The first 8 rows are patterns. Each new row is the sum of 2 different patterns, raised or lowered, with some noise. Before adding, each is slid sideways (what falls off one end comes back at the other) and multiplied by a number that may be negative. Names go in the order of the patterns.
Known rows, each followed by the names of its patterns:
[-2.75 -0.85 -1.47  0.45 -0.17 -1.22 -0.13  0.41 -1.41  1.46 -3.55 -0.04
 -0.59  1.23  0.00 -0.17  1.75 -0.28 -1.79  1.29  1.06  1.53  0.52  0.08
 -0.54 -1.13 -0.61  0.49  2.13 -0.03 -0.27 -1.84  2.12 -0.56  0.14  1.90
  2.40  1.68 -0.06] : k_417
[-0.32  4.46 -0.02 -0.10 -0.94  0.04  0.55 -1.31 -0.81  1.87  1.67  0.74
 -0.55  2.61 -1.80 -1.07 -1.78  0.57  0.93  1.65 -0.03  1.20  3.77  0.73
 -0.31  0.88 -0.02  2.23  0.02  1.15  1.75 -0.51  1.67 -1.20  0.98  2.58
 -0.77  0.03  1.29] : k_963
[-2.12 -1.53 -1.15 -3.97 -1.62 -0.11 -1.56 -0.87 -1.27  0.29  0.86 -0.04
  0.34  0.02 -2.20  0.58 -2.52 -2.90  0.66  1.64 -0.26  0.49  0.03 -0.19
 -3.30 -1.98 -1.02  4.46  0.35  0.40 -0.12  4.46 -1.83 -0.28 -4.46 -0.45
 -0.89 -0.66  1.27] : k_438
[ 1.43 -0.56  0.31 -2.29 -0.66 -0.64 -0.49  0.06  3.60  1.34 -3.70 -2.66
 -4.46  1.69  0.09  0.13 -0.27 -3.76 -0.23 -0.03  2.30 -2.40  1.36  3.00
  0.29 -1.85 -0.44  1.01  0.21  2.82 -0.77  2.59 -1.49  0.35  1.18  0.93
 -3.61 -1.32  4.46] : k_399
[ 0.53  0.94  1.80 -0.05  0.35  0.10 -2.12 -3.05  1.16 -0.80 -3.22  0.06
 -0.34 -0.31 -0.64  1.87  1.76  1.06 -0.30 -1.34 -0.65  0.37  0.85 -1.38
 -1.68  3.33  0.75 -1.20 -1.64 -3.23 -1.99  0.29 -0.97 -0.02  1.17  0.57
 -1.77 -1.01 -4.46] : k_188
[-0.09 -0.13  1.37  3.26 -1.11 -0.46 -0.02  0.22  2.58 -0.50  0.24 -2.99
  2.62 -0.01  0.30  1.24  2.71 -2.23  2.01 -1.43 -2.11 -2.31 -0.88 -1.45
  1.13 -0.21 -2.58  1.95  0.13 -0.55 -0.96 -1.66  3.65 -0.71 -1.74  2.51
 -2.09  0.16  4.46] : k_301
[-1.31  0.33 -0.40  0.16 -1.08 -4.10  1.99  0.11 -1.08  1.65 -2.00 -0.73
 -1.61  3.32 -2.14 -0.48 -1.95  0.62  4.46 -0.57  1.03  0.85  0.07  0.48
 -0.36 -0.60  0.93 -0.56 -1.33 -2.64 -0.99  0.11 -1.46 -1.56  0.75 -1.47
  0.78 -0.29 -0.92] : k_970
[ 0.60 -0.39 -0.17  1.24  0.30  2.68 -0.37  1.23 -0.15  0.05  0.14  1.99
  0.80 -0.08 -4.46  0.19 -1.28  0.29 -0.20  1.40 -0.14 -2.27  0.21 -0.98
 -1.53 -0.14  0.39  0.13 -0.28  1.34  0.65  2.82 -0.01  1.87 -3.97 -0.41
 -0.48  0.19  0.29] : k_127

New rows. What belongs after each?
[ 3.83  0.92  2.50  2.56 -1.25  3.17 -2.50 -0.72  3.87  1.80  0.85  2.82
  0.68  4.92 -2.12 -0.91 -0.76  5.02  1.80  0.03  0.14  6.64  0.82  1.47
 -3.65  2.92 -1.53 -0.68  0.49 -0.37  0.52  1.53 -2.65  0.63  4.39  0.31
 -0.06  0.57  1.30] : k_963 k_438
[-2.33 -1.51 -1.25 -4.16 -2.23 -0.86 -2.49 -1.82 -2.37 -2.31 -2.39 -0.32
  0.14 -2.89 -2.47 -2.62 -0.85  0.39  0.89 -3.33 -0.75 -1.81 -3.76 -3.72
 -1.99 -1.30  2.75 -1.22 -1.05 -3.13 -1.56 -0.81 -1.37 -0.79  1.08 -3.49
  1.46  0.10 -1.31] : k_417 k_188
[ 0.77 -0.17  0.57 -0.45 -1.07  2.08  1.23  0.72  1.46  1.64  1.12 -0.31
  2.46  2.43 -0.78  2.58  2.87  2.38  0.87  0.83  0.67 -1.20 -0.19 -0.95
  2.55 -0.56  3.83 -0.41  2.99  0.30  0.76  2.11  3.35  2.44 -0.04 -1.67
 -2.12  0.07  0.15] : k_417 k_127
[1.43 0.95 3.80 4.70 3.40 3.20 4.24 2.71 6.09 0.72 1.76 4.16 4.23 5.75
 0.87 2.18 4.09 4.15 5.53 2.48 4.69 0.04 3.36 0.57 1.53 3.27 5.13 3.07
 3.17 5.54 1.76 2.97 1.95 3.48 4.28 2.04 3.19 5.99 3.09] : k_963 k_399
[ 0.90  1.83  3.44  1.37  0.32 -0.11  0.91  2.39  0.06 -0.07 -3.39  2.21
 -0.47 -0.01  2.11  2.09 -0.59  3.28 -1.87 -3.08 -2.13 -1.24 -1.47  0.78
  1.63 -1.18  2.15 -2.66 -0.83 -1.26 -1.58  0.33  0.32 -1.47  4.75 -1.84
  0.43  4.34 -1.01] : k_438 k_301
[-2.28  1.16 -0.93  2.64  1.74 -2.52 -0.25  1.96 -1.68 -0.72  1.37 -1.91
  1.39 -1.55  2.99  2.08  0.76  1.13  4.12  0.51 -1.15 -1.58 -0.55  1.99
  4.57  1.67  2.54  1.96  1.21 -4.04 -1.22  3.22  7.36  4.99  0.76  1.30
  5.34  0.06  3.86] : k_438 k_399
[-0.22  2.90 -0.81 -3.41 -2.92  1.36 -0.52 -1.19  0.76 -0.16 -2.13 -0.60
  1.08 -0.92  1.15 -0.08 -2.50 -3.72 -4.53 -0.73 -0.62  0.08 -0.59 -3.19
 -1.59 -0.05  1.59 -4.43 -0.79  1.50  0.29  0.20  0.17 -0.61 -0.23  0.51
 -2.07  0.08 -0.32] : k_399 k_188
[ 2.78  3.67 -0.40  3.10  3.58  3.42  4.36 -0.86  3.60  1.28  1.46  2.24
  3.66  3.01  2.31 -2.92  2.60  1.57  4.02  2.63  3.34  2.85  0.61  1.74
  1.86  0.05  2.06  3.03  2.93  1.70  3.68  2.53  5.62  4.67  2.74 -1.92
  2.34  0.62  3.28] : k_970 k_127
[ 4.96  0.20 -1.13  2.25  3.11  1.28 -0.26  4.26  2.61  1.30  2.90  0.88
  3.70  2.45  4.89  0.03  1.77  1.81  1.85  1.46  4.17  0.62  2.56  5.29
  3.93  3.20  4.69  2.91  3.44  4.34 -0.60  1.81  2.10  3.17  3.75 -1.24
  2.88  4.01 -0.48] : k_417 k_301
[ 3.23  1.32  4.06  1.78  1.88  0.53  1.59 -0.15  1.35  2.63  1.99  2.28
  0.42  2.80  1.35 -0.24  0.71  2.57  3.71  5.77  1.99  2.25  1.56  0.45
 -1.02  0.46  2.26  2.88  5.10 -0.40  1.71 -0.20  1.20  0.59  0.44  5.23
  3.86 -0.51  3.48] : k_188 k_301
[ 2.42  0.30  3.91  2.78  2.12  3.13  2.32  3.14  2.64 -1.38  0.26  1.75
  1.71  2.89  1.18  1.53  1.81  1.40  3.52 -0.72  1.49 -1.64  5.15  2.64
  1.49  5.37  0.50  0.28  2.15  6.21  1.94  2.71  0.69  2.52  5.02  1.39
  3.62  5.08  2.45] : k_417 k_970
[ 2.95  3.99  5.44  2.76  3.40  0.61  4.42  2.47 -1.18  5.20  4.22  3.43
  0.71  2.49  0.12  1.64  0.61  5.20  1.24  0.59  0.60  5.36  3.52 -0.90
  2.12  3.55  1.97  2.82  3.22  3.24  4.37  0.78 -0.13  1.29  4.29  2.96
  4.94  1.07  4.55] : k_417 k_399
[ 4.94  1.37  0.19  0.80 -2.05  1.39  1.66  3.56  3.44  0.52  3.16  3.82
  0.11  0.43  1.12  2.37 -1.59  2.16  1.75  3.27  1.84  1.19  0.04  1.05
  1.42 -0.55 -0.75  1.42  1.50  2.63  1.53  2.78  0.51  0.70  2.21 -0.37
  2.23  1.80  0.10] : k_963 k_188
[ 0.87  7.54  2.15  4.24  2.22  5.42  1.80  2.72 -2.14  2.74 -1.10  2.40
  4.19  1.57  1.67  1.35  0.26  1.98  1.68  0.48  1.74  2.25  1.38  5.06
  3.70  4.52  2.64  0.22  2.44  0.71 -0.62  0.88  3.99  3.02  2.79  2.99
  1.26 -0.04  0.31] : k_963 k_438
[-0.40 -4.00 -3.27 -3.00 -1.16 -2.87  0.54  1.07 -3.41  0.33 -0.84 -1.93
 -0.79 -3.02  2.81 -0.97 -3.53  2.08 -4.42 -0.55  4.66 -2.11 -1.55  0.68
  1.48  0.44 -1.76 -1.47 -1.87  1.00 -1.62 -2.12 -4.90  2.47 -0.31 -0.65
 -0.60  3.03 -4.81] : k_963 k_301
[ 1.83  3.07  2.72  0.52  1.50 -0.81 -0.56  1.60 -0.41  0.52  2.80  0.44
  0.70 -3.62  0.51  1.09 -1.65  2.66  1.47 -3.79  0.48  1.93 -1.10 -2.00
  0.98  0.74 -0.87 -1.15 -2.35  0.52  0.69  2.48 -2.02 -0.47  0.44 -0.11
 -3.58  1.30 -0.76] : k_188 k_301
[-3.41 -4.77 -1.85 -3.05 -3.33 -1.64  0.01 -4.01 -0.91 -3.44 -5.61 -3.79
 -4.84 -5.59 -1.31 -1.48 -4.34 -0.86 -2.39 -3.19 -5.43 -5.16 -0.75  0.27
 -3.48 -0.56 -4.29  0.87 -0.61 -2.61 -5.61 -1.84 -0.84 -3.74 -2.06 -4.09
 -3.44 -1.52 -5.65] : k_438 k_301
[-3.62 -5.22 -0.53 -1.14 -2.73 -2.73 -7.08 -3.28 -2.37 -1.32 -3.96 -4.57
  0.95 -1.45 -5.05 -5.18 -5.88 -3.92 -4.34 -2.17 -1.86 -0.69 -2.62 -4.94
 -4.84 -6.38 -2.99 -4.69 -1.72 -2.53 -3.01 -2.54 -6.14 -5.23 -2.55 -4.81
 -5.07 -3.81 -2.03] : k_963 k_188
[ 1.11 -0.58  0.69  2.96  3.12  2.96  1.59  3.11 -1.38  0.98  0.55  3.29
  0.65  3.05  1.44  1.02  2.25  0.84  1.31  4.43  2.27  4.26  1.23  2.67
  3.79  1.24  2.56  1.70  1.20  6.11  1.02  2.11  1.51  1.45  4.79  0.20
  1.66  2.21  0.67] : k_417 k_963
[-0.24 -3.16  1.77 -0.79  1.07 -1.13  0.42  0.84  2.26  0.03  1.55  3.09
  3.17  0.99  1.60  2.91  3.33  0.44  2.26 -0.04  0.78  1.44  2.36  1.87
  1.36  0.72  0.92  5.88 -0.99  0.87  3.06  0.69  3.78  1.47  0.87 -2.45
  2.02  1.65  2.49] : k_417 k_970
[ 1.96 -2.61  2.11  0.63  1.12 -1.43  3.13  2.52  2.12  0.79 -0.53  2.71
  4.52  4.69  0.52  1.90  2.18  0.25 -0.18  5.44  0.24  4.02  4.89  4.26
  2.87  3.52  1.31  1.66  4.21 -1.27  2.04  1.57  5.18  3.89 -0.88  2.65
  3.61 -0.24  4.19] : k_301 k_127
[-1.10  1.99  0.85  0.99  1.76  3.86 -0.68  3.64  1.70 -0.67 -1.39  0.73
 -0.33  1.59  0.94  1.14  3.09  1.51 -1.67  0.25 -0.28  3.24 -1.90  0.87
  2.67  2.04  1.18  4.08  1.22  0.07  2.93  3.68  0.86  2.74  1.74  1.16
  3.29  1.12  1.57] : k_438 k_301
[-0.84 -1.76 -5.21 -3.34 -4.55 -2.59 -2.04  0.61 -1.52 -4.21 -2.45 -1.54
 -1.61 -4.92 -2.19 -0.68 -0.63  2.11  0.45  0.45 -1.12 -0.11 -6.45 -2.73
 -0.75 -0.64  2.31 -1.96 -2.93 -3.62 -0.80 -1.78  0.09 -0.48  1.92 -2.99
 -0.97  1.08 -0.28] : k_188 k_127
